The rows come from 6 hidden closed curves, with some noise, and rows from the same curve form a group. Each curve winds through 8 dimensions. The rows are also pushed far along 4 directions, which tell nothing about the answers.
In the rows, 128 means zero.
Some rows, each with its group after it:
[ 97 151 138 148 136  83 147 141  62 142 163 169 130 140 132 125 110 149
 126 112 139 108 149 147 158]  k885
[ 91 128 164 146 121 144 134 148 149 124 130 119 115  85 126 130 144 139
 157 148 173 122 170 106 127]  k885
[ 82 111 125 129 144 101 144 137 117 132  99 143 133 124 145 128 139 152
 108  93 111 123 143 138 146]  k885
[181 109 128 100 102 111 149 149 122 155 136 179 126 150 108 128 153 144
 128 101 117  91  79 179 145]  k51
[148 144 117 141 126 108 134 112  85 136 148 160 149 155 141 112  97 142
 115 134  80 142 125 143 114]  k85
[100 113 124 105 108  86 150 123  79 180  69 178 145 118 123 153 128 151
 124  74 153  95 119 151 188]  k699
[105 152 133 173 156 114 112 110  83 110 183 122 134 136 131 145  90 156
 114 111 117 168 106 108 122]  k699
[146 104 145 105 137 136 126  94 100 170 106 153 160 135 109 131 133 178
 126 116 132 119  81 144 139]  k51
[ 64 131 139 154 157  97 126 101  60 138 137 151 140 123 126 157 108 183
 121  78 141 142 113 114 155]  k699
[105 157 149 161 157 154 117 147 122 101 137  79 126 119 137 127 110 123
 145 152 148 136 154 107 114]  k885
[151 100 119 114 154 154 124 135 123 133  59 121 136 139 131 127 146 165
 127 100 113 126  89 132 126]  k35
[165 143 144 156 106  96 134 148 137 127 223 160 117 131 144 103 128 122
 105 163 111 132 145 132 115]  k885
[ 83 105 137 132 132 157 136 172 157  94  93 125  97 101 126 144 165 133
 175 132 177 121 186  93 129]  k699
[ 86 162 160 183 156 168 118 158 146  82 128  46 128  89 154 131 113 115
 151 151 136 139 168  92 101]  k35
[138 121 143 154  98 145 134 153 164  99 122 113 127  81 140 141 168 129
 137 150 147 105 151 111 116]  k51
[187  99 123 106  97 133 140 178 192 108 170 151 100 131 126 116 178  95
 134 144 119 100 136 142 122]  k85
[ 94 137 147 176 148 144 127 138 113  96 124 110 119 100 147 143 134 161
 151 101 120 138 135  94 110]  k35
[  4 148 125 164 137 111 143 116  97  71 141 122 131 105 138 158 118 124
 151 118 128 131 206 109 121]  k51
[ 88 149 129 148 179 147 116 113  78 121  79  79 152 137 137 139  93 151
 132 105 118 143 110 123 124]  k35
[113 139 110 128 159 150 107  93 115 117 112 103 135 154 122 126  91 129
 131 141 116 177 121 110 106]  k885
[136 104 139 111  92 122 132 167 180 141 114 145  92 108 114 135 178 123
 133 151 192 120 151 117 139]  k51
[132 145 143 146 171 157 106 132 107 136 112  91 126 142 126 130  96 153
 138 122 136 164  94 109 115]  k134
[117 123 134 112  99  90 152 155 113 160 121 167 130 119 124 139 136 120
 127 105 151  87 142 161 175]  k699
[ 86 109 158 121 107 121 151 154 155 121 141 137 118  89 121 147 181 129
 150 113 155  79 156 138 140]  k51
[174 122 137 119 100 145 139 173 167 115 126 119 124 124 126 121 166 112
 135 152 131  91 126 154 119]  k134
[108 133 123 159 106 107 156 148  97  79 166 166 136 121 132 140 149 144
 136 122 119  89 156 149 132]  k699
[167 124 124 117 138 168  98 130 196 112 123  60 122 141 131 116 136  94
 109 189 120 169 120 110  79]  k51
[198 116 135 132 110 192 112 184 218  79 158  95  93 120 124 112 160  93
 159 198 146 144 150  97  83]  k699
[150 137 117 143 132 142 113 121 117 124  79  91 144 125 137 148 120 138
 116 119 126 141  91 119 121]  k51
[ 49 166 129 164 121  94 146 142  88 107 134 125 123 116 138 148 111 117
 135 122 147 118 184 130 140]  k134
[ 83 125 147 137 146 117 140 119  49 157  93 167 149 123 118 148 114 191
 153  83 155 109 120 131 164]  k699
[134 153 119 144 137 134 113 162 158  91 184  93  95 149 138 120 107  72
 131 168 122 163 164 108  99]  k85
[145 112 112 123 148 112 126 123 110 140 105 135 138 140 139 131 130 152
  96  85 102 130  85 136 145]  k885
[106 115 117 112 164 131 127 126 106 136  88 126 134 150 121 128 116 153
 124  95 120 139 103 141 142]  k885
[136 145 112 123 140 106 132 118  83 145 127 146 143 170 122 113  96 135
 105 133 114 137 116 158 136]  k885
[192 154 132 141 155 148  98 127 120 139 157  95 126 171 121 113  84 134
 112 149 108 182  66 128  99]  k134
[115  98 121 126 117 136 125 135 171 116  65 104 130  93 144 146 174 129
 115 128 143 121 143 105 124]  k51
[127 142 111 144 151 137 115  95 112  98 182 130 127 163 122 117  89 132
 132 131  76 180 113 120  90]  k85
[111 153 123 169 173 158 105  94  81 112  98  93 148 138 150 130  75 157
 138 120  88 183 118  88  93]  k85
[117 161 141 175 143 147 121 139 128  85 183 103 120 127 143 114 107 121
 142 171 119 155 167 101  91]  k134
[139 132 143 148 104 104 141 128 132 113 215 157 132 110 131 126 145 127
 118 131 115  98 131 144 133]  k134
[134 124 127 143 104  98 131 147 153 130 133 131 120 101 151 130 154 120
  93 137 142 120 148 119 141]  k885
[125 135 125 127  95  96 155 108  73 139 151 193 148 136 109 137 130 152
 139 106 118  85 114 171 145]  k35
[166  78 106  63 125 126 128  89 103 179  56 180 148 142  93 130 157 171
 118 109 177  93  79 147 179]  k134
[116 102 146 109 155 143 121 154 146 151  98 117 107 131 114 139 147 150
 138  99 157 135  99 123 139]  k134
[ 77 154 147 187 142 138 127 132 128  72 186  98 121 105 148 141 113 126
 150 124  90 150 157 101  86]  k51
[ 81 146 133 157 135  97 144  89  27 158  79 160 171 112 139 155  99 191
 127  59 112 108 103 138 159]  k35
[ 66 151 125 173 152 126 117 127  99  77 134  93 128 119 134 152 119 140
 126 147 159 148 164  96 119]  k699
[ 89 155 103 162 140 101 126 112  95  95 137 112 141 138 149 143  97 123
 102 115  85 155 136 126 113]  k51
[ 70 103 144 130 112  81 164 187 128 120 168 188  97 108 128 137 171 139
 138  96 157  87 179 145 170]  k699
[101 101 133 119 157 131 114 130 126 145  87 119 122 120 118 148 138 165
 116 109 178 149 111 104 154]  k51
[ 87 148 122 136 171 129 109 112  70 138 114 112 128 152 135 150  69 124
 147  88 119 165 122  98 131]  k85
[199 125 134 125 118 178 115 139 174  98 157  99 121 134 112 119 152 117
 147 166 125 123  96 129  91]  k35
[ 51 167 119 186 164 131 121 117  59  99  67  83 142 107 152 167  85 155
 142  69 120 146 131  99 133]  k35
[144 107 152  95 154 159 105 112 133 188  59  99 130 130 106 146 133 163
 136  92 155 138  51 119 134]  k51
[110 149 112 149  96  63 159 159 108 116 181 178 116 150 142 126 124 114
 109 113  83 124 154 169 128]  k134
[111 143 128 173 119 148 118 129 135  88 126 111 113  93 143 138 129 131
 150 149 146 150 169  72 104]  k134
[186 132 142 140 132 163 105 156 194 106 166  80 112 124 137  99 143 104
 111 204 144 153 138 102  92]  k134
[ 85 129 120 137 127 146 132 145 160  80 114 101 112 116 137 124 144 100
 146 170 142 135 201 104 103]  k85
[160 108 124 120 160 146  97 120 135 141 115 107 130 146 117 131 121 156
 102 134 148 172  75 109 130]  k51
[113  88 148 116 111 138 155 186 146 114 104 160 109  98 113 142 200 157
 162 123 196  68 158 135 159]  k699
[138  89 135  88 151 149 108 102 140 161 101 125 129 130 109 143 139 145
 134  96 142 134  77 113 142]  k85
[134 115 150 135 120 173 139 184 185  87 130 103 110  98 130 121 168 113
 170 149 143  98 164 122 112]  k35
[120 145 133 150 113 102 124 102 109 134 173 144 134 116 136 140 108 126
 118 120 114 141 128 115 127]  k85
[121 128 114 124 114 107 128  91  83 161  95 164 140 133 116 144 110 158
 124 100 136 138 105 130 146]  k35
[ 96  89 150 101 115 121 147 136 146 158  75 150 134  92 122 130 184 157
 127 128 180  83 154 136 160]  k85
[110 104 144 120  78 126 157 156 163 126 116 164 114  83 118 133 181 131
 156 138 171  81 176 136 145]  k885
[166 133 118 135 111 136 119  84 119 118 173 150 139 140 117 127 111 137
 134 134  88 151  99 122  97]  k134
[197 111 122 106  93 155 122 117 154 137  88 121 146 116 114 134 160 130
 125 145 140 101  85 139 125]  k35
[ 92 130 114 156 100  89 160 166 103  88 128 165 129 114 146 138 160 138
 121 131 136  92 188 142 141]  k699
[136  99 125 134 148 158 114 120 133 122  70 105 141 108 140 148 144 159
 129  95 118 138  96  96 123]  k699
[208 135 123 129 149 188  93  95 139 116 157 105 136 163 119 111  92 130
 148 158  80 183  74 103  71]  k85
[ 97 161 120 160 131 127 125 135 146  79 186 106 112 139 136 114  98  92
 130 174 107 171 180 116  89]  k885
[ 65 122 113 127 141  92 138  78  64 147 100 163 155 125 128 157 100 162
 121  49  99 129 106 138 159]  k35
[140 118 125 100 129 146 119  76  93 160  71 122 169 124 117 148 118 143
 139 107 131 111  88 127 141]  k85
[179 155 116 141 136 153 109 108 116 115 133  89 151 161 129 128  91 119
 122 133  68 157  70 142  86]  k134
[157 142 135 147 158 174 104  99 110 101 155  96 155 148 126 120  96 145
 139 158  95 161  99 113  84]  k699
[126 109 139 128  85  80 153 163 168 140 165 171 111  98 140 123 170 119
  99 126 136 101 158 144 152]  k35
[ 59 148 139 170 130 120 131 143 131 104 128 113 107  98 150 133 119 124
 139 144 146 158 200  86 114]  k35
[120 126 127 121 115  95 151  99  69 162 146 207 146 144 103 127 103 176
 133  84 102 124  95 170 152]  k885
[149 167 117 177 131 125 120 110 101  73 227 133 131 143 149 121  97 112
 135 145  68 146 138 108  87]  k885
[132 145 133 154 152 140 101  65  98 134 143 102 160 128 138 135  85 152
 113 120  87 170  85 103 101]  k134
[173 106 111  99  59 101 162 173 173 115 145 171 120 120 131 120 191  84
 121 154 131  57 165 171 143]  k85
[ 42 129 140 154 128  82 167 178  97 112 127 162 112 102 150 142 149 143
 138  81 141  89 191 136 164]  k85

New rows. What belongs after each?
[111 107 137 132 149 136 124 160 127 135  56 103 132 106 144 143 153 156
 119 110 164 117 130 112 150]  k699
[152 121 139 124 118 110 135 147 142 139 165 151 125 133 129 104 148 131
 106 165 145 118 146 139 133]  k134
[146 106 126 104 101 124 140 141 151 141  95 141 137 118 139 121 163 113
 121 155 138  97 157 135 133]  k85
[109 124 114 109 127  78 139 110  73 168 130 188 129 155 106 140 113 157
 113  86 138 127 100 157 168]  k134
[148 128 142 115 144 158 105 138 167 137 131  80 114 145 113 133 123 114
 130 142 128 163  90 123  99]  k134
[140 131 117 121 133 139 117 103  85 148  73 123 147 130 120 153 109 144
 140  89 138 123  83 123 145]  k85
[124 132 118 135 137 104 132 135 100 125 142 136 133 147 124 142 120 141
 108  96 114 128  95 152 144]  k51
[141 131 117 123 103  94 143  91  81 158 133 184 154 150 123 134 108 156
 120  94  70 130  89 163 122]  k134
[129  93 120  89  84  92 158 136 153 147 125 180 132 114 118 130 173 120
 114 113 133  79 139 167 162]  k35
[146 108 119  85 143 121 127 119 102 173  88 154 134 169 102 120 131 159
 115 120 147 126  85 159 149]  k35
[126 131 141 153 107 163 123 152 183  92 121  88 112  95 141 139 155 107
 155 157 124 139 160  98  84]  k134
[145 147 127 171 150 135 112 142 108 106 126  93 139 129 154 137 105 142
 109 121 109 153 106 110 118]  k699
[118 153 115 163 125 100 130 130 135  80 236 145 111 148 148 106 107  98
 114 162  75 163 175 120  89]  k885
[128 141 129 131 175 163  89 106  96 137 101  82 131 147 134 151  72 121
 158 101 118 176  96  78 116]  k85
[ 97 131 131 145 153 157 114 116 119 119  67  88 140 110 150 136 119 137
 142 134 129 148 152  86 110]  k85
[131 132 116 122 129  84 135  88  84 163 168 181 153 160 127 111  80 143
  99 108  70 155 106 158 137]  k35
[184 138 137 143  95 150 117 138 170 103 181 117 114 112 119 123 144 107
 137 179 150 127 130 111 107]  k134
[133 141 119 153 140 138 109  84  97 130  95 108 152 125 140 138 104 156
 117 122 102 162 100 102 103]  k35
[102 136 137 156 149 137 127 136 110  98 129 104 133 105 140 137 133 141
 133 114 147 110 137 112 141]  k134
[118  99 140 103 131 120 127 123 134 177  87 134 134 105 117 146 136 147
 118  84 158 118  94 132 173]  k35
[124 113 154 101 136 169 108 106 158 167  54  80 134 108 114 142 144 135
 143 140 164 135 106 106 112]  k51
[206 118 143 138  88 155 115 175 219 110 165 100 105  94 139 124 165  88
 126 171 140 128 129 106 107]  k699
[ 97 111 114  92 135 112 139  70  63 162  91 169 164 144 101 147 120 164
 132  81 130 100  92 159 162]  k134
[106 134 153 157 158 153 124 149 116 105 117  93 140 110 141 137 129 150
 146 126 139 119 136 111 124]  k699
[141 150 122 137  91  83 161 145  89 129 159 171 148 134 128 128 125 123
 113 114 109  77 125 188 154]  k35
[ 81 119 136 130 176 155 101  93  93 136  50  81 152 116 121 158 121 176
 127 120 182 148 108  91 140]  k699
[ 85 133 138 163 136  94 131 128  90 137 131 144 130 104 147 155 112 157
 118  77 126 139 128 107 151]  k699
[180 148 131 143 125 110 134 124  85 129 221 179 133 166 118 109  99 145
 130 124  87 129  92 156 121]  k885
[140 119 158 129 145 179 105 126 160 139 100  89 124 104 116 128 132 146
 150 149 166 149 113  94 115]  k885
[ 81 125 145 133 124 104 150 124  76 167  92 162 149  96 127 149 108 161
 142  58 140  99 121 143 184]  k35
[ 89 123 112 150 187 148  99 112 109 108  71  83 131 134 150 147 100 155
 121  99 109 189 115  76 112]  k699
[119 158 130 175 145 133 109 115 106 127 136 109 131 119 150 132  63 136
 129 108  95 191 121  92 116]  k35
[167 118 102 130 147 149 101  98 114 124  81 111 136 136 142 136 124 143
 118 119 116 151  94  87 115]  k885
[ 90 110 134 114 158 178 111 148 164 121  38  72 107 110 121 140 151 132
 156 143 195 143 154  87 124]  k35
[100 163 133 179 104  83 154 151  91 105 156 145 138 108 157 132 128 134
 115 122 107 101 163 146 130]  k35
[112 141 122 138 132 134 110 126 121 130 106 107 111 122 131 151 108 113
 142 123 157 155 137  88 130]  k85
[ 55 148 128 163 151 118 136 147 107  97 129 112 118 121 139 138 106 133
 136 101 121 144 158 123 131]  k885
[169 105 155 104  96 123 150 209 183 145 143 151  96 122 115 109 192 120
 130 165 184  77 149 160 149]  k134
[187  86 112  96 134 151 103  92 140 160  80 145 128 130 109 137 146 166
 118 110 152 149  62 102 139]  k134
[144 105 136 144 119 157 123 168 189  89 115  97 115  90 151 136 174 120
 132 141 134 121 147  97 113]  k699
[ 97 113 136 136 165 143 112 130 134 116 113 104 127 126 132 130 129 154
 121 140 148 162 138  98 123]  k51
[190 135 138 110 134 169  90  88 150 171  96  78 140 142 115 131 110 128
 124 146 120 172  52 113  88]  k51
[ 56 158 130 165 154 135 135 142  95  79 126  99 123 119 133 146 108 129
 154 107 131 126 160 120 125]  k85
[112 110 130 103 116 125 141 116 121 146  92 154 133 125 111 133 155 148
 136 135 158 106 137 138 135]  k35
[159 144 117 136  77  97 148 156 153 103 186 148 128 131 149 108 143  73
 113 184 103 103 183 150 111]  k85
[ 55 137 121 139 131 106 139 109  84 137 113 155 133 121 127 139  88 137
 145  91 123 145 160 126 150]  k35
[ 91 163 126 191 142 112 112 134 117  94 142  90 116 102 172 141 107 119
 109 134 125 165 168  72 113]  k885
[ 87 123 147 121 155 123 121  88 107 160 121 123 142 131 124 139 113 157
 128  99 108 149 104 123 120]  k51
[165  77 108  74 155 156 110  79 139 141  96 132 148 147 106 123 150 151
 114 120 128 126  71 127 137]  k134
[151 129 140 130 125 127 135 152 145 101 193 125 127 128 136 113 154 106
 127 156 125  89 145 140 123]  k885
[ 96 115 147 153 124 148 115 155 196 108  98  78 106  66 154 144 157 113
 129 134 158 146 166  72 121]  k35
[161  85 128  76 119 131 136 108 109 174  71 157 164 127 104 146 154 158
 127  87 141  76  67 165 171]  k699
[182 156 119 145 134 140 117  91  87 112 190 136 149 170 111 123  86 143
 134 126  71 149  63 149  94]  k35
[231 110 123  92  88 116 128 118 134 165 187 187 133 159 114 118 129 110
 126 131  93 114  76 154 129]  k85
[181 142 111 120 121 130 120 128 130 128 163 137 124 172 115 105  99 111
 118 162 104 158 109 148 109]  k35
[ 85 109 160 129 101 128 154 177 154 141  87 136 118  61 131 146 163 130
 159 100 183  75 173 127 177]  k35
[139 166 101 156 118 115 125 103  97  97 162 121 150 149 151 128  84  96
 119 140  64 146 137 129  99]  k85
[104 102 120 130 122 115 146 150 121 123  90 158 118 116 135 143 159 158
 135  88 124 117 137 128 138]  k51
[137 135 135 126 161 161 100  82 128 132 117  73 160 133 123 129  98 133
 115 137 115 153  82 122 110]  k885
[103 153 148 146 104 112 140 114 105 121 203 159 131 119 123 131 109 113
 156 142 122 117 166 126 122]  k85
[ 52 143 139 179 149 131 138 174 123  77 113  98 106  92 160 148 135 129
 153  98 138 124 185  93 128]  k85
[118 151 134 183 141 129 121 164 121  90 134  90 126 111 160 140 120 130
 119 128 125 142 143 105 119]  k699
[ 64 137 131 148 141 113 148 176 135  91 146 124 103 123 138 125 135 116
 135 125 134 123 187 134 133]  k885
[ 42 144 129 158 144 128 147 176 117  84  94 106 109 107 144 143 136 123
 158 112 153 114 196 118 136]  k35
[127 142 118 130 105 103 142 124  84 137 125 159 139 128 123 145 118 128
 138 102 132  98 122 145 154]  k85
[ 59 146 133 143 191 138 110 108  75 134  78  89 133 142 126 145  92 164
 135 101 147 166 117 102 128]  k35
[103 126 141 134 147 139 120 115 117 148  73 104 144 113 136 129 122 152
 123 135 149 140 135 109 130]  k885
[167 129 121 124 139 161 105 123 137 118  95  75 151 136 120 138 126 123
 116 156 147 132  93 125 122]  k699
[195 129 143 110 124 179 108 162 194 111 174  92 103 145 112 104 137  83
 152 201 149 139 133 117  95]  k85
[101 138 123 148 132 116 136 160 137  90 179 131 109 138 141 124 115 102
 134 131 101 143 169 128 116]  k699
[193 107 144  97 122 138 132 167 147 163 120 145 120 146 110 111 158 145
 125 141 156 104  92 159 143]  k134
[ 89 139 115 129 132  99 138  89  31 158  81 164 156 133 122 163  92 163
 140  55 127 111 101 137 168]  k85
[108  92 128 111 152 144 105  95 144 138  96 118 127 121 113 145 138 157
 119 124 157 166 109  91 130]  k51
[165 112 127 116 140 174 113 103 127 137  78 118 144 134 119 130 130 159
 150 127 116 142  88 113 105]  k134
[109 101 138 131 135 135 133 128 134 120 112 134 136 107 135 136 154 161
 134 111 121 121 130 117 126]  k51
[184 129 123 114 126 150 114 106 136 132 139 124 134 156 111 114 128 136
 123 167 121 144  93 135  97]  k35
[ 99 131 151 136 155 160 115 140 137 115  94  64 141 107 131 144 133 125
 138 144 169 119 139 110 132]  k699
[234 104 112 104 109 145 122 158 163 141 112 146 118 155 120 105 156 134
 112 154 123 131  85 143 117]  k134
[166 147 123 162 127 151 115 167 179  60 213  97  95 134 146 118 123  78
 144 157  86 156 146 103  79]  k85
[103 129 118 144 135 112 146 113  59 129 111 171 142 130 126 151 109 174
 146  49  95 115  95 145 148]  k35
[ 75 114 136 125  91  80 156 161 128 143 129 186  97 108 119 144 164 138
 135 121 184 106 183 133 163]  k51
[ 89 121 118 127 154  97 137  73  67 127 162 166 157 139 126 132 110 161
 110  84  94 117 110 143 149]  k134
[139 111 150 126 150 177 117 143 144 120 105 104 118 109 120 134 149 149
 165 126 165 118 119 100 127]  k885
[129 160 127 169 140 138 113 162 145  85 160  76 112 127 168 129 104  77
 133 150 101 157 169  87  94]  k85
[ 65 150 141 164 146 150 129 115  94  90 121 108 130 105 125 155 119 147
 170 107 136 126 146 102 113]  k35
[138 128 123 107 143  97 129  93  87 160 172 163 146 171 109 122  96 148
 103  98  93 138  70 170 143]  k35
[121 142 144 141 147  99 128 124  98 154 165 137 140 143 132 120  96 144
 101 112 109 143 106 147 140]  k35
[ 70 131 114 138 151 103 134  87  69 112 134 138 157 136 126 155 106 156
 117  74  92 129 107 141 140]  k51
[ 92 128 128 140 189 158 108  94  89 116  90  86 147 134 129 153 100 163
 141  68 102 151  76 107 122]  k134
[155 164 113 167 146 140 107 118  79 107 153 122 133 166 128 124  69 143
 132 149 105 184 111 113  98]  k699
